The same things were measured in two ways. Each way mixes the same 11 hidden numbers, adds some noise and spreads widely along 7 directions of its own, which tell nothing about the thing.
(in the rows, 128 means zero)
Some things both ways: the first way, then the second way.
[ 78 113  89 102 168 151  97 163  82 136 116 116 129  87 215 102 100 185]
[137  75 100  55 113 100 168  59 144 100 169 144 147 137 141 135  67 185
 154 132 135  84 156 119  83 116  93 157]

[119 127 185 142 125 148 132  93 158 102 178 148 161 181  69 184 126 143]
[125 103 142  95 108 160 111 115 101  98  99 134  81 128 176  93 114 114
 138 138 119 103 119 137  98  99 121 124]

[116 100 208 108 119 121 172 111 157  98 135 140 161 128 163 176 162  85]
[117 115 135 108 109 115 145 124 108 129 174 141 131 148 140 121  96 125
 121 106 112 108 104 118 111 152 117 144]

[158 134 138 194 154 116 117 149 108 150 158 117 178 119 103 115  64 127]
[ 95 107  92 166 151 103 177  97 126 175 175 106 116 111  89  71 130 112
 119  97 128 111 128 103 103 120 120 113]

[158  52  85 113 111 141 118 138  66 150 108 106 128  92 196 120 115 131]
[105 151 159 146  86 163 119 192 116 125 118 134 121 126 168 133 147  68
 148 114 135 132  70 125 179 193  99 168]

[103 110 133 126 142 165 103 125  85 119 163 118 136 122 137 164 158 149]
[124 106 147 134  80  73 149 112 149  63 123 150 131 144 170 110 113 147
 152 130 154 110 121  71 142 197  53 189]

[ 90 168 205 116 170  99 128 142 157 103 112 186 171 112 102 176 108  53]
[ 81  75 117 147 157 162 126 159 151 124 148  74 125 134 152 145 140 140
 165 106 114 120 179 135 122 151  77 151]

[149  52 168  66  79 129 174 113 217 132  98 133 104 127  89 161 102 121]
[125 135 140 106 131 184 136 144  99 145 148 142 130 125 139 140 130  94
 131 155 105 115 137 145 164  83 138 123]

[ 78 126 143  71 104 168 153 113 119 116 105  92 100 118 131 155 142 147]
[119 189 115 162 159 113 200 150 145 120 137 124 174 126 131 122 153  85
 134 116 124 125 175 132 219 183  71 130]

[138 101 134 108 118 157 161 109 141 137 155 131  51 141 158 135 147 179]
[120 104 130 112  73 127 131 130 144 126 159 141 109 139 137 131 103 128
 162 104 141 123  85  89 127 177 107 189]

[113 102 123 163 162 149 120 135  81 169 155 128  92 120 194 107  85 228]
[102 131 103 170 165 138 158 158 139 203 159  83 101 102  98  72 159  63
 129  81 128 141 113 142 145 125 125 106]

[122  40 177  48  73 144 164 126 123  73  56 139 119 109 184 116 163  92]
[ 86 141 107 124 112  79 162  20 101 127  86 186  84 124 136  91 121 114
 130 136 131  61 115  71  81 122 139 153]

[187 130 142 179 149  67 113 134  93 141 131 120 115 145 137 115  90  75]
[134 139 118 121 127 133 148  97 134 140 159 138 149 142 115 131  96 135
 150 153 135 123 136 128 129 107 137 142]

[ 83 168 153 121 150 130 114 142 142  92 130 156 179 141  69 110 133 136]
[ 89 121 117 137 117 125 154 154 147 155 118  98 127 119 152 124 137 102
 145 120 157 128 112 143 148 130 114 135]

[138 129 138 118  83 165 174 103 179 101 135 108 116 136 108 143 190  97]
[125  87 125  62 147 195  78 110 115 100 149 102 154 162 150 159  73 168
 142 171 131 137 206 167 108  80 116 111]

[194  94 138 155 144 107 163 126 149 196  95 116  71 121 143 110  95 130]
[117  61  98 104 122  77 162  31 149  99 156 135 133 144 136 133  88 200
 168 139 142  87 167 101  59 114  99 170]

[100 109 136 129 102 132 118  97  96 157 129 135 169 119 139 164 146 145]
[109  95 102 156  70 114 145  69 113  93 115 124 130 103 136  97 143 145
 169 124 157 115 107 105  93 146 106 153]

[ 89 113  72  52 104 186  91 130 159  98 138  63 144 147 112 114 135 160]
[137 171 149 122 145 173 127 175 132 134 120 133 121 148 154 103  97  84
 120 137  96 113 124 153 135 121 134 128]

[167 138  75 114 101 115 160 137 189 160  71 121  49 109 155  58 126 142]
[158 176 129 157 154  75 142 136 164 123 103 157 130 125 135  83 110 101
 107 130 146 126 137 165 118 153 123 140]

[115 186  98 137 149  85 128 166  97  96 151 136  99 133 210  70 192 119]
[118 109 151 127  92  97 149 118 109 101 124 161 112 150 182 112 106 118
 109 154 155  93  87 102 108 112 108 173]

[116 172 115 125 141 105 128 131 196 124 143 183 155  94 124 167  91  96]
[170  99 127  80 142 161 115 140 125 115 181 128 145 117 132 104  88 133
 125 124 112 123 153 177 111 117 100 116]

[110 155  98 156 160 116  80 140 115 179 127  77 110 135 125  82  62 179]
[ 79 132  91 156  99  89 226  94 144 114 106 114 158 134 173 112 181  93
 163 130 153  65 108  61 141 125  62 219]

[180  86 141 144 102 144 111 130  74 142 111  87 176 140 111 134 121  97]
[ 77 134 122 189 143  83 179  70  93 150 115 136 102 112 126  89 179  97
 133 127 109  91 128  91 129 112 132 117]

[ 90 148 106 100  92 146  95 133  50  45 170 111 179 172 152 112 191 109]
[104 145 142 106 122 159 149 104  80 106  76 144  98 133 185  93 139  74
 119 173 125  84 124 118 144  65 122 116]

[114 198  80 127 115 121 170 140 146 155  92 126  43  66 187  90 158 145]
[128 125 111 140 159 150 118 110 118 103 142 115 145 139 125 117 122 121
 132 144 156 143 185 144 140 130  85 127]

[118 144 154  90 121 151 151  69 172 137 134 114 108 192  66 189 209 140]
[119 106 143 145  72 109 154 113 120 123 145 138 133 120 146 149 120 155
 175 132 128 123  84 145 115 142 150 139]

[192  83  87 147 125 110 115 135  73 165 156 125 136 138 135 128  56 128]
[128 145 158 126 102 160 170 185 105 132 128 138 124  99 170 105 160  57
 133 131 111 107  87 137 199 123 100 128]

[148 144 162 121 135  58 165 146 153 131  86 198 136 105 138 112 119  77]
[135 103 130  58  61  76 185  77 108 119 161 170 170 118 157 147 101 151
 140 159 153  97 100 125 148  94 122 143]

[125  99 192 134 136 135 120 104 117  92 140 144 146 143 109 195 108  74]
[154  97 113 103  93 113 105  75 157  79 134 169 130 117 113 117  42 215
 153 134 118 115 167 139  50 167 143 140]

[181  80 131 100  88 115 191 119 186 162  64 124  58 101 131 103 118 112]
[130 169 143 121 123 109 151 100 102 113  97 167 132 126 155  91 126  90
 113 165 129  99 126 124 151 110 122 120]

[163 110 127 128 136  80  74 147 106 157  71 155 211  99 112 106 100  79]
[121 120 152 142  75 118  86  95 132  88  83 141  88 152 167 109 104 135
 179 139 156 128  81 103  85 170 123 172]

Other things, the second way, with their names:
K587: [ 98 134 121 106 133 130 154 138 118 153 126 123 118 108 153 112 137  82
 140  96 122 103 108 151 146 159 100 119]
K549: [108 118 167 119  57 155  86 140  98 141 120 146 114 138 162 161 119 118
 160 160 145 143  54 142 128 113 176 152]
K599: [143 108 125  98 114 145 132  95 112 144 199 142 127 151 101 121  73 141
 137 131 119 125 112 117 101 109 144 136]
K767: [112 107 111 128 154 130 148  85 108 126 133 125 102 127 142  87 118 114
 129 124 126  91 137 128  84 107 104 126]
K177: [ 85  82 111 118  73 126 182 145 104 154 184 108 185 103 144 149 173 107
 140 123 154 110  89 104 170 115  88 172]
K263: [131 161 137 138 164 185 107 184 136 146 155  83 149 152 122 116 125  82
 143 126 117 163 154 157 179 144 107 116]
K739: [116 145  97 172 133  56 189  84 141 159 146 132 142 107  94  84 131 127
 125 104 132 116 128 125 109 144 139 115]
K375: [ 96 112 136 125  94 199  73 173 109 164 124 108 115 125 149 151 136  94
 147 141 160 158  85 164 128 102 158 145]
K212: [108 139  87 188 139  91 178 117 148 194 178 104 171 114  82 118 161 103
 137 117 154 139 115 131 130 112 141 156]
K8: [135 102 106 141 132 163  90 180 204 156 169  92 136 118 101 176  76 177
 193  97 148 184 152 213  96 189 146 142]
K769: [ 97 127 121 176 142 109 132 116 129 132 111 129  94 123 134  84 141 104
 126 113 130 113 132 111 104 151 114 144]
K669: [108 138 114 173 121 185  80 155 158 134 109 133  87 123 113 120  94 128
 157 107 127 138 122 145  67 185 155 160]
K983: [114 139 146 119 104 137 122 159 120 151 124 114 147 140 160 131 136  83
 132 159 164 145  92 146 171  97 129 137]
K88: [133 119 125 118 112 114 192 135 145 157 215 142 165 139 121 153 107 113
 153 135 153 118  97 102 176 136  89 182]
K898: [116 133 139  96 122 172 131 143 123 146 158 126 148 157 139 147 101 116
 139 159 114 117 135 117 150  91 134 147]
K106: [109 118 132 117 130 137 151 115  86 137 130 123 124 121 158  99 148  86
 116 146 130 100 117 134 135  71 118 116]
K60: [116 142 155 108  77 146 111 150  98 145 151 145 160 137 148 175 121 106
 149 150 148 148  83 149 180 143 140 144]
K708: [170 137 135  90 126 171 131 180 156 153 179 117 164 126 128 157 112 106
 162 148 138 162 135 184 191 105 122 140]
K39: [109 149 173 104  56 166 114 144  73  99  96 161 120 135 183 129 136  86
 136 156 117 113  78 105 178 133 127 141]
K672: [159 175 129  93 148 125 144 122 142 156 152 113 166 155 111 100  86 113
 120 150 115 144 152 162 151  83 155  88]
K625: [111 128  99 191 122 114 162 119 127 123 112 134 120  71 119  76 160 106
 130 111 149 118 133 137 121 157 108 125]
K705: [152 130 125 109 156 122 149 125 153 139 169 104 139 154 120  96  95 126
 134 131 117 136 163 140 139 100 114 113]
K351: [111 156 124 127 120 122 155 145 130 167 117 147 117 104 141 115 132  81
 128 116 133 113  94 154 143 135 142 133]
K888: [ 71 147  72 228 110 148 177 130 118 156 114 125 133  64  89  79 176  91
 118 102 148 112 114 109 114 155 132 137]
K31: [124 133 130 134 125 125 140 116 119 133 123 139 124 113 135  97 131 108
 133 141 125 114 128 135 129 113 129 123]
K880: [ 79 200 145 228  86  87 118 126 118 161  52 162  67 108 127  82 170  64
 145  95 133 133  41 109 120 210 181 145]
K67: [ 89 104 115 135 146 146 136 110 116 165 146 106 104 124 122  99 113 118
 136 122 120 108 123 127  92 108 135 105]
K577: [129 151 148 105 146 125 141 133 107 137 121 116 125 137 160  81 133  74
 120 133 106 110 118 144 150 104 112 102]
K777: [145 115 106 120 156 124 136  89 126 124 164 124 122 126 105  85  85 147
 124 105 105 119 165 158  75 133 127  94]
K394: [117 109 137  99  90 109 112 128 137 121 136 148 132 129 151 128  98 129
 142 126 160 121  98 113 127 174  95 174]
K865: [133 141 156  92 120 134 101 150 125 129 117 141 127 132 163 143  97 118
 141 139 131 140 124 185 148 144 137 111]
K304: [143 157  98 119 160 143 181  84 134 161 183 137 172 129  81 138  87 142
 140 167 123 124 183 149 148  74 154  96]
K363: [118 159 129 151 122 140 127 137 145 135 111 156 111 130 131 120  91 121
 140 128 123 114 114 142  96 158 153 147]
K224: [121 159 114 222 166  75 196 114 135 181 139 137 104  87  90  29 158  67
 109 108 125 102  95 116 112 129 129 112]
K157: [ 78 123  99 159 121 146 166  93 104 176 121 117  82 104 117  78 167  76
 144 117 125  95  94  90 114  89 143 132]
K156: [107 113 133 123 115 146 113 170 134 120 122 111 120 131 166 130 141  97
 135 116 153 140 127 138 158 152  88 162]
K251: [122 119 130 122 134 149 113 120 112 108 140 110 133 153 146 123 112 121
 141 130 139 135 144 144 122 136 102 131]
K553: [115 117 126 116 103 123 142 118 136 117 125 132 141 138 160 130 115 129
 151 139 138 101 111 123 105 129 110 172]
K990: [115 107 116 151 135 109 179 119 124 141 151 116 145 112 139 108 154 110
 132 136 133 104 131 130 126  93 105 143]
K76: [115  97 128  86  85 162 148  59  59 107 134 149 130 127 156 114 122 128
 135 184 130  84 111 107 107  33 137 124]
K301: [117 120  86 152 173 163 165 182 174 136 169 102 158 118 126 148 135 115
 142  99 130 126 189 163 146 157  75 174]
K370: [110 148 146 161  81 189  58 132 112 123  85 164  86 110 120 116  81 137
 151 143 122 139  91 150  72 167 193 115]
K133: [109 132 128 168 116 183 128 181 133 113 135 123 139 106 131 139 135 121
 149 118 115 139 153 153 156 178 112 136]
K583: [ 85 145  95 173 122  95 162 107 122 168 118 149 117 100 110  98 156  87
 109 113 152 110 111 108 120 135 139 155]
K115: [150 142 109 125 119 106 168 118 138 167 158 115 148  98 110 110 122 113
 155 112 149 148 100 193 138 122 147  95]
K407: [144 145 156 118 143  97 148 133 139 126 137 114 150 152 156 105 147  87
 144 149 119 127 143 115 191 110  87 142]
K147: [113 142 137 129 119 189  92 140 109 122 104 125 101 132 145 118 104 113
 144 132 114 132 124 158 109 137 149 111]
K989: [109 135 122 160 101 141 113 126 122 189 158 147 114 110  81 122 104 129
 139 117 119 138  83 139  88 130 204 124]
K189: [122 131 133 148 115 109 159 112 117 163 127 137 110 101 132 108 163  92
 151 136 123 118  98 141 142  92 154 122]
K323: [ 85 167 144 142  98 187 130 202 138 170 132 110 121 137 142 161 126  85
 171 100 110 142  82 143 180 187 145 140]
K729: [103 108 109 173  90 139 131  99 148  82 106 129 130 125 141 123 139 141
 186 143 163 113 134  80 113 168  81 203]
K861: [115 129 151 120 135 128 129 140 116 106  94 137 106 135 187 114 137  91
 126 146 137 109 134 141 149 121  98 138]
K922: [177 146 159 139  62 143  78 135 131  92 102 166 103  99 126  58  60 147
 145 120 108 137  69 165  59 188 172  99]
K400: [113 126 115  95 111 132 155  78 114 125 113 140 129 119 145 125 116 128
 156 152 136 103 139 131 132 100 127 121]
K562: [134 129 145  99  69 105 136 124 134 109 153 154 157 147 141 120  91 135
 138 134 132 115  96  89 140 163 105 172]
K377: [111 116  96 163 132 125 160 122 143 196 195  98 156 112  76 123 127 125
 148 124 147 150 122 138 128 102 153 121]
K232: [144 127 103 137 170  53 212  82 162  81 124 137 149 128 156  79 130 129
 123 140 143  81 193 113 130 123  47 156]
K969: [ 86  99 142  99  95  84 190  50  51 102  97 165  95 127 200  85 126 104
 101 161 144  44  77  93  95  68 110 120]
K98: [123 128 106 107 152 123 125  92 154 164 125  91 134 128 124 114 115 129
 179 124 120 128 142 171  94 110 147 110]
K531: [124 149 128 144 130 145 170 131 106 140 151 127 146 119 117  97 117 108
 111 144 111 124 141 138 154  97 143  86]
K839: [118 145 131  99 147 145 133 143 124 149 113 101 126 140 155 100 121  93
 122 124 102 117 141 167 127  97 139 100]
K284: [132 107 120  85 118 111 113  80 133 105 125 149 117 121 124 104  79 155
 132 140 152 129 168 122 128 139 110 110]
K102: [127 117 126 211 174 110  89 131 138 140 133 111  81 136 111  78 123 124
 117 101 127 151 138 170  46 144 152 126]
K433: [118 142 143 196 198 136  83 131 111 146 123 112  66 121 101  45 124  86
 106 109 118 158 160 146 120 158 124  60]
K138: [ 85 124  95 166 157 126 145 134 144 129 123  96 109 141 151  86 140  77
 134  86 167 105 114 107 101 186  52 186]
K33: [125 156 146 162 113 132 162 124  93 139 148 147 128 134 136 124 131  96
 137 133 114 120  87 144 139 128 150 123]
K408: [131 127 134 139 115 113 142 123 119 147 131 137 102 102 128  77 120 108
 130 114 119 121  98 143 118 130 142  98]
K94: [129 120 137 120 133  95 147 126 142 119 151 124 120 133 138  94  96 129
 131 110 129 125 136 131 137 167  92 113]
K896: [ 84 126 135  99 113 157 159 141 138 148 136 109 103 157 155 118 113  92
 154 123 120  99 108  68 167 135  93 158]
K916: [106 122  97 127 171 181 135 122 128 168 160 100 121 118  99 118 116 122
 141 122  99 123 180 157 115  93 147  95]
K387: [113 105 121 142  49 119 125 122 155 116 134 139 130 140 134 138  98 168
 164 124 135 125  89 103  75 153 158 195]
K722: [147 117 150 129 152 148 118 140 130 113 150 107 134 144 143 119 101 137
 147 145 108 137 160 172 126 116 119 103]
K6: [104 115 124 166  74  60 159  99 115 167 131 152 104 103 126  69 136 105
 112 118 156 105  35 102  78 117 160 148]
K551: [ 94  92 123 138 169 122 165  89 113 134 155  98 103 153 151 122 143 116
 152 132 123 103 159 111 128  92  91 133]
K434: [151 156 126 126 137  64 152 100 165 104 110 152 136 131 143  95 102 128
 139 129 144 118 148 141 132 167  99 138]
K660: [ 95 148 150 129 131 137 106 134 118 148 138 117 119 174 134 108 132  83
 131 132 109 126 124  67 161 138 110 159]

Some of these things the first way, each followed by its name:
[ 95 162  70  83 129 129  89 176  85  80  90 147 161 103 178  64 124 118] => K351
[114  70 168 128 150 181 144  99 158 115 154  99 127 150  84 169 140 165] => K67
[127 145 121 104 127 125 128 140  85 124 131 125 136 138 179 117 180 122] => K551
[121  82 118 109 123 160  81 124  76  66 146  73 166 168 118 139 140 109] => K363
[130 129 138 139  84 158 178  75 153 121 162 133  90 157  85 175 161 140] => K625
[116 116 155 109 124 126 135 119 165 127 112 152 118 123 114 148 122 124] => K31
[142 131 113 166 106 164 120 113 116  83 208  75 128 180  93 162 111 120] => K301
[170 152 176 163 122  58 170 120 114 132 111 166 141 116 175 134 150  36] => K251
[ 57 162 156  68 121 133 170 117 168 128 124 123  82 125 133 136 158 167] => K531
[ 87 208 123 102 182 100 111 142 174 166  92 150 119 101 120 135 117 128] => K722
[123 180 127 122 154  74 124 153  78 127  76 157 122  96 194  87 107  72] => K147
[171 115 173 197 153 116 138 105  96 118 144 119  91 151 137 168 157  96] => K60
[136 179 103 155 162 103 103 134 101 116 141 127 103 145 164 109 144  89] => K553
[134  80 178 181 174 154 141 124  95 164 127 127  98  87 157 168 103 173] => K433
[ 56 103 176 109 128 177  97 113 103  90 148 112 181 164 160 147 144 163] => K839
[123  25 149  79  92 116 109 125  68 100 102 142 158 133 219 135 211 108] => K549
[154  97 157  82  99  75 161 123 134 116  94 127 108 136 126 123 127  60] => K304
[ 99 212 150 167 166 122 100 122  93 112 201 136 108 181 151 134 151 144] => K705
[127 150 104 185 193 185 113 132  78 158 168  87 103 130 132 128 108 207] => K94
[120 154 153  97 113  83 140 103 169 124 112 173  78 123  98 161 153  66] => K729
[139  96 130 111  92 159 160 140  82  89 116 165 126  94 163 114 155 110] => K284
[165   5 157  99 117 163 149 125  81 127 155 100 107 151 149 115 106 156] => K896
[ 82 105 126  79 128  99 123 150 155 153  92 158 129  88 187 121 124 144] => K990
[154  84 132 166 166 128 120 134 103 193 119 130 126 113 144 123  52 184] => K408
[ 76 117 178  73 149 100 121 119 125  86  95 199 146 127 157 166 157  90] => K8
[116 195  62 120 108 158 112 131  70 108 149 105 170 125 189 110 166 108] => K777
[112  68 101  89 125 214 131 117 130 118 106 101 160 107 119 142 115 175] => K587
[134  51 119  57  78 114 115 125 189 139 110 164 163 121  98 151  99 141] => K708
[ 98 142 144 118  93 139 140 145 129  71 116 136 120 119 151 100 156 119] => K583
[198 101 174 203 144  89 175 120  95 114 159 121 170 167 118 121 144  84] => K969
[122 122 140 119 132 174 157  92 200 162 125 112  80 141 114 145 138 181] => K577
[106 117  82  61 116 133  95 167 130 124  68 120 143  83 165  81 128 124] => K989
[131  72  94 129 118 155 115  98  86 181 122 108 154 142 153 128 121 217] => K115
[146 184 113 197 182 140  78 168  60 141 152  94  59 112 206  84 109 124] => K660
[122 224  88 123 108 135 119 125 136 128 151  96  72 177 128  78 177 134] => K387
[172 109  92  74  75 149 136  95 152 143  69 140 143 143 132  99 169  80] => K98
[179 200  97 173 145  99 116 141  69 122 123 135 130 147 109  82 100  77] => K400
[170  99 149 159 143 100  95 148  37  87 108 157 218 129 159 128 119  40] => K865
